Every row belongs to one group in each of 4 separate groupings. Each group adds its own fixed numbers to the row, and there is some noise. The rows also spread widely along 14 directions, which tell nothing about the answers.
(in the rows, 128 means zero)
Known rows, each followed by its group in each grouping:
[ 61 115  54 110 113 109 110 126  99 149  84 152 141 167 130  87 139 154
 106 102 155  99 153  83 155 118 164 162 116 147  92 123 136  91  88 169
 134] | K686 K213 L K733
[128 142 124 115 101  98 155 136 116 117 104  85  96 136  84 148 164 131
 112  69 131 143 101  81 124 208 132 189 162 109 149 120 103 154 139  92
 133] | K221 K404 Z K915
[104  79 166 152 124 125  88 131 112 196 167 162 164 113 163 107  88  94
  45  89  99  89 126 107 176 109  89  90 126 143 101 195 134 121 158 157
 125] | K344 K997 P K915
[100 182 108 128 176 117 106  84 148  73 121 155 104  97  95 117  98 127
 164 137 142 150 112 134 134 122 149 189 114 170 106 101 129 132 109  62
 143] | K276 K213 P K857
[133 114 123 151 125 131 101 105 129 105 136 143 117 111 150 113 137 124
 132 154 174 157 122 148 164 114 138 129 125 122 139  95 124 113 133 138
 113] | K793 K997 V K733
[ 94 130  91  88 155 139 133 137 144 106 123 142 151 147 125 113 112 150
 144  87 112 146 118 129 126 123 144 165 144 130  86 125 134  97 138 134
 135] | K793 K404 V K857
[140 108 166 147 105 125  94 126 131 112 128 150 122 116 120 114  95 140
 120 141 129 138 143 143 163 117  73 119 135 123 130 142  98 148 130 114
 133] | K344 K213 Z K857
[ 79 136  77 137  86  89  95 114  94 123  82 105  82 109  98 132 171  95
 140  61 159 156 129 100  72 160 137 161 132 121  99 135 148 130 138 127
 134] | K276 K213 L K733
[138 132 165 148 178 142 144 128 152 114 162 173 138 139 160 132 122  85
 112 155 168 162 153 153 146  99 167 103 126 136 182  77 126  94 186 171
 120] | K686 K997 P K857
[158 129 143 151 107  92  91 105 122 105 131 123  82  79  94 139 163 107
 166 155 157 138 117 140 116 106 129 129 114 104 142 111 128 129  83  90
 112] | K221 K997 L K733
[151 116 116 138 123  74 121 116  95 130 118 133  95 116  99 158 152  99
 121 124 112  93 130 163  72  91 130 134 136 130 104 110 153  95  85 118
 139] | K344 K213 L K733
[143 116 105  90 130 153 166 136 125  64 113  76 140 147 109 141 130 167
 206 117 152 149 117 117  93 146 143 133 173 104  97 103 146 117  95 124
  97] | K276 K213 Z K733
[132 129 154 133 133 124 136 100 148 124 177  98 137 122 145 138 142  85
 114 136 159 151  90 106 155 150 157 124 151 137 161 111 141 134 160 111
 110] | K344 K997 V K733
[145  95 116 123  95 138 148 189 109 154  46 165 128 154 130 150 128 173
 170 100 187 133 190 126 140 139 125 106 134  73 160  90  61  92 124 208
 108] | K686 K213 L K857
[125 123 170 102 149 103 130 144 149 148 197 148 149 139 105 124 122 111
  92 105 109 121 126 116 159 106 138 143 136 131 136 138 112  99 119 131
 124] | K686 K404 P K915
[106 131 112 145 143  81  97  83 126 113 140 167 102 114 124 128 107 116
  95 128 124 131 109 162 156 119 118 194 134 161 114 107 107 116 132  90
 151] | K344 K213 V K857
[128 141 138 144  98 122 101 123 140 102 155  88  93 140 108 109 178  68
 104 152  97 170 122 139  75 100 149 108 120 131 140 157 172 165 146 123
 153] | K344 K404 L K857
[172 133 199 157 105 171 135 150 144 146 107 109 124 129 128 160  88 136
 145 152 143 137 159 134 111 166  67  60 142 113 181 147 106 183 159 118
 116] | K221 K213 Z K733
[123 139 132 122 144 144 155 140 121 181 109 105 164 161 136 139  99 115
  65 106  56  44 104  90 102 142 137  97 133 158 107 181 166 142 133 116
 150] | K344 K404 L K857
[173 108 139 112 116 141 160 153 120 168 123  95 139 134 121 154 146 124
 117 122  72  79  90 127  97 129 127  82 145  98 118 155 142 134  96 133
 126] | K344 K404 V K733
[162 102  97  97 133 148 159 138 134  98 127 105 131 127  93 163 122 179
 163 125  70 116  80 162  90 131 129 161 169  86  74 127  98 117  67  89
 121] | K221 K213 P K733
[168 118 150  88 125  83 166 138 102 115 154  83 120 143  78 149 178  99
  90  74  90  95  94 107 105 135 144 153 155 107 120 118 155  92 109 126
 132] | K686 K404 V K733
[147 137 124 115 112 111 117 129 118  91  91 151  81 139  63 125 121 187
 110 126 102 130 154 165 140 136  81 211 140 121 107 119  74 132  89  74
 166] | K276 K997 Z K733
[ 90 106 125 164  86 107  97 133  81 189  99 133 123 137 139 125 116 125
 106 110 162  88 146 105 139 141 104 107 119 138 129 156 130 124 101 161
 118] | K686 K404 P K733
[120 149  64 124 131 187 189 149 160 149 101  78 137 175 155 165 148 157
 220 188 143 136  93 135  80 142 218 100 155 114 160 106 119 149  62 121
  98] | K793 K997 P K857
[115  86 101 179  96 144 128 112 115 142 152 113 122 149 203 120 181  85
  42 154 136 157  75 129 154 166 165 113 151 105 154 113 119 131 184 168
 119] | K793 K404 Z K733
[180 131 135 118 135 122 152 117 124  72 135 103 109 131 107 122 180 127
 150 170 155 138 112 117 149 116 171 135 132 110 160  73 137 115  88 118
 110] | K686 K997 Z K733
[101 129 160 134  53  87 104 144 135 172 140 101 121 176  94 128 133 124
 102 130 144 124 154 101 151 142 109 145 152 137 174 157  89 163 106 111
 139] | K344 K213 L K857
[129 117 186 124  96 137  95 140 136 102 166  84 155 138 111 115  82 135
 173 140 152 135 147 114 124 113  87  88 141 131 126 173 156 144 116 116
  99] | K221 K404 L K857
[ 71  97  66 115 147 168 109 122 131 132 126 138 181 136 171  93 110 147
 161 133 144 112 118 101 128  96 163  96 122 135  63 149 175  88  99 165
  98] | K221 K404 L K733
[141 144 157 147 122  89 113 101  95 106 134 109 109 140  89 117 113 116
 107 157 141  80 133 113 132 114 113 141 121 170 132 128 172 132  83  91
 138] | K344 K404 P K733
[ 81  87 105 152  74  96  80 116 110 170 124 128 117 116 133 125 136 113
 121  99 144 133 130 127 122 133  98 120 147 122  99 160 123 136 116 141
 121] | K344 K213 Z K733
[130 113 114 142 138 144 114 136 141 118 106 186 102  82 136 143 123 130
 143 102 142 182 124 156 136 145 122 145 129  88 124 105  68 119 161 140
 122] | K221 K213 P K915
[ 84 111  83 156  79 123 127 144 136 217 127 122 126 178 159 131 174 126
 101 176 149 110 118 113 149 133 184 123 138 127 173 125  90 134  77 162
 125] | K344 K404 P K733
[101 162 153 142 158 121 116 100 180 144 187 141 135 113 128 141  87 110
 144 166 127 137 101 145 139 127 143 144 138 167 144 133 111 147 114  62
 124] | K344 K404 P K857

New rows. What belongs after each?
[ 74 129  87  95 124 107 158 145 145 188 135  96 148 174 133 162 141 114
 190 106 149 120 130 126  71 111 181 112 157 133 135 126 142 107  89 156
 103] | K686 K213 V K857
[127 114 163 146 134 131 121 117 113 133 149 127 152 164 151 122  72 124
  95 161 120  89 136 149 148 107  95 107 142 170 125 146 154 129 136 129
 131] | K344 K404 V K857
[141 127 110 138 148 132 161 119 104  85  89 119 138 143 148 146  93 173
 175 152 180 110 121 135 138 149 145 143 157 136 134  75 135 103  96 118
 101] | K793 K404 Z K857
[145  74 170 161 130 115  64 101 129 110 204 153 150  63 174 100 137  61
 140 168 160 138 113 140 158  38 141  46 108 117 118 135 173  93 120 158
  85] | K344 K997 L K857
[103 123 110 120  98  99 106 142 108 148 122 117 111 136  95 124 142 146
 134 113 123 105 122 113 132 118 123 156 133 124 107 150 114 126  57 119
 125] | K276 K404 P K915
[156 138  95 113 122 153 165 142 126 115  63 119 120 170  95 131 117 201
 137 162 101  90 113 117 152 148 141 170 141 122 131 109  78 152  56  94
 145] | K344 K213 P K857
[118 139  92 104 135 148 139 142 144 156  87 155 132 157  99 118 112 177
 107 128  90 100 129 115 151 138 134 167 129 133 110 132  83 136  87 107
 158] | K344 K213 P K733
[143 139 110 135 119 125 146 140  87 135  31 132 102 133 116 151 108 151
 123  80 132  96 135 121 117 174 101 147 133 123 127 112 113 132 136 128
 144] | K793 K213 V K857
[ 67 100 108 124  78 121 129 155 143 180 145  86 140 184 148 148 154 109
 157 102 172 161 144 121 104 136 154 117 166 111 160 145 119 127 136 177
 103] | K221 K997 V K857
[150 128 127 116 179 129 174 158 136 174  86 207 130 143 144 171  96 137
 120 109 121 105 176 179 112 104 126 119 141 131 141  83  96  81 152 171
 146] | K344 K213 V K915
[152 121 160 107 127 106 140 141 101  97 137 100 126 138  77 147 123 121
 130  88 124 107 135 120  96 126 109 138 153 121 102 130 158  95 110 128
 123] | K276 K404 P K733
[ 84 137 107 133 125 121  64 130 171 121 149 190  97 134 100  80 144 119
 110 159  87 180 158 178 130  59 130 163 101 136 110 147 100 131 110 129
 175] | K344 K404 P K857
[120  93 149 136 101  96  93  98 100 103 153 108 148 136 134 110  94 144
 123 139 173 101 109 111 202 122  99 148 148 137 122 126 125 115  99 117
  98] | K221 K213 V K857
[144 108 126  73  71 142 156 171 103  71 115  18 143 178  72  94 173 154
 178 102 158 138 111  23 137 159 150 119 160  96 128 147 165 147  74 151
  98] | K344 K404 P K915
[138 111 150 112 120 154 164 168 163 178 172 109 171 202 152 139 128 139
 103 177  94  97 129 145 139  93 148  92 152 117 171 143 108 127 103 161
 121] | K221 K404 V K857
[164 125 124 150 133 145 126 112  94  47 104 120 109 145 130 106 129 133
 129 183 152 138 146 147 111 107 135 116 128 141 126  92 176 116 128 135
 133] | K344 K404 L K733
[134  94 169 158  81 112  87 122 129 130 172 131 106 159 128 121 114 111
  68 160 101 154 143 195 145 101  73 137 147 128 144 150  94 156 154 124
 153] | K344 K213 V K857
[202 118 127 111 151 203 215 153 114 123  59 109 153 155 155 141 139 157
  95 117 118  99 101  84 151 191 156  99 147  93 154  94 121 131 168 162
 127] | K344 K997 V K733
[104 102 154 150  68  49  52 123  89 140 161 137 104 138  94  97 123 128
  92 135 149  97 158 130 169  82  86 161 122 149 121 154 126 114  62 111
 128] | K793 K404 L K915
[124 155 146 106 127 118 137 131 149 119 138  88 136 151  95 114 149 121
 152 146 131 116 123  78 130 115 154 122 125 137 156 135 154 144  85 109
 124] | K221 K404 Z K857
[121 102 123 140 103 109 135 121  83 185  92  97 135 116 142 150 138 100
 109  65 139  78 102  82 112 169 121  94 142 121 111 154 163 123 136 149
 111] | K344 K997 V K733
[ 96 119 132 169  66 133  71 129 141 146 116 119  93 130 148 112 148  91
 163 160 179 194 161 155 105 104 114  74 116 123 167 147 125 174 149 166
 125] | K344 K213 V K857
[ 73 142  92 135 145 124  93  98 148 110 121 141 107  83 132 124 119 104
 172 100 133 185  97 151  93 139 134 148 126 141  89 138 145 138 158 107
 133] | K344 K404 V K857
[137  73 143 109 110 146 145 157 125 205 144 106 181 102 143 175 118 118
 129  55  90  83  89  97 100 155 116  70 162  71  88 184 118 108 123 140
  90] | K221 K997 L K733
[134 133 146 100 127 182 109 142 160  78 133 116 129 137  81  92  95 159
 148 131  70 170 146 150  94 114  76 120 136 129  80 176 149 166 132  98
 154] | K344 K404 Z K733
[130 137 122 123 169 104 135 121 138 115 125 187 136 116 136 126 127 121
 133 131 169 123 141 119 170 106 174 149 113 133 152  64 105  76 121 145
 119] | K686 K213 L K857
[ 99 111  83  69 106 112 145 126 128  97 164  85 157 190  96  77 185 140
  40  95  89 123  75  41 187 157 190 220 157 126  93 132 127 111 115 117
 149] | K344 K404 L K733
[149 119 157 130 134 151 138 142 162 129 144 145 119 122 138 158 111 129
 143 130 134 182 134 177 124 142 108 120 154 101 156 114  79 143 171 133
 119] | K221 K213 V K915
[ 85 140 166 132  99  96  63 134 165 171 160 146 122  75  98  96 152  89
 169 106 197 163 144  59 186 114 136 113  91 117 169 158 104 144 105 129
 100] | K221 K997 P K915
[ 98  89 121 128 103 121 140 153 113 165 121 149 142 175 135 150 102 155
 143 108 184 129 176 144 136 135 121 132 162 121 138 111  93  85 114 171
 103] | K686 K997 P K733
[109 122 164 128 124  71 101 107 115 127 156 142 135 112 108 129  91 138
 144 107 175 107 133 113 180 127 100 159 143 149 130 122 112 106  94  92
  99] | K686 K997 Z K857
[ 84 122 143 129 109 134 118 141 128 214 116 137 159 116 156 117 104 133
  92  67 149 114 107  51 202 195 115 115 125 129 145 169  89 152 160 143
 110] | K686 K404 V K915
[125 125 121 129 112  89 124 100 104 104 129  94 124 117 123 109 169 100
 134 122 192 124  96  65 169 151 166 142 133 134 150  92 159 111 108 135
 103] | K344 K404 V K733
[167 108 158 122 167 127 141 118  94  62 122 131 145  85 117 131 106 110
 123  70 133 115  95  98 139 147 119 132 135 107  90 109 162  85 162 136
 111] | K221 K404 P K857
[ 56 145  85 138 176 111  94 118 129 166  98 203 117  77 150 123 135  54
 127  55 131 151 154 129  61  97 156 100  96 153  82 142 189  89 190 179
 146] | K344 K404 L K915
[ 98 112 107 148 121 167 137 139 124 152 107 130 154 177 186 118 103 151
 124 159 156 127 138 135 147 135 139  98 133 140 149 126 126 133 140 177
 113] | K686 K404 V K857
[ 57  75  80 154 140 116  35  86 118 122 121 207 133  31 166  86  99 103
 118  56 105 164  97 142 144 102  91 130 108 116  12 175 133 108 164 137
 129] | K344 K213 Z K857
[ 97 185  49 103 162 109 158 120 132 151  44 149 110 137  91 147 147 150
 163 109 136  87 137  98  87 140 189 176 112 151 119  93 132 112  71 101
 150] | K221 K213 L K733
[ 79 172 103 108 121 139 105 132 173  82 120 131  96 147  77  82 156 124
 141 115 135 217 138 103 126 140 158 186 119 138 136 130 113 162 152 111
 165] | K344 K404 P K857
[113 106  47 120 149 155 167 132  96  84  39 152 125 190 161 121 127 163
 123 123 148 141 155 156 111 125 152 154 146 134 106  71 138  86 155 199
 149] | K344 K213 V K857
[ 92 153  91 150 131 137 109 123 130 133  67 144  78 119 122 145 125 107
 157  87 124 174 149 184  42 135 115 136 126 137 112 138 145 142 171 126
 153] | K793 K997 V K857
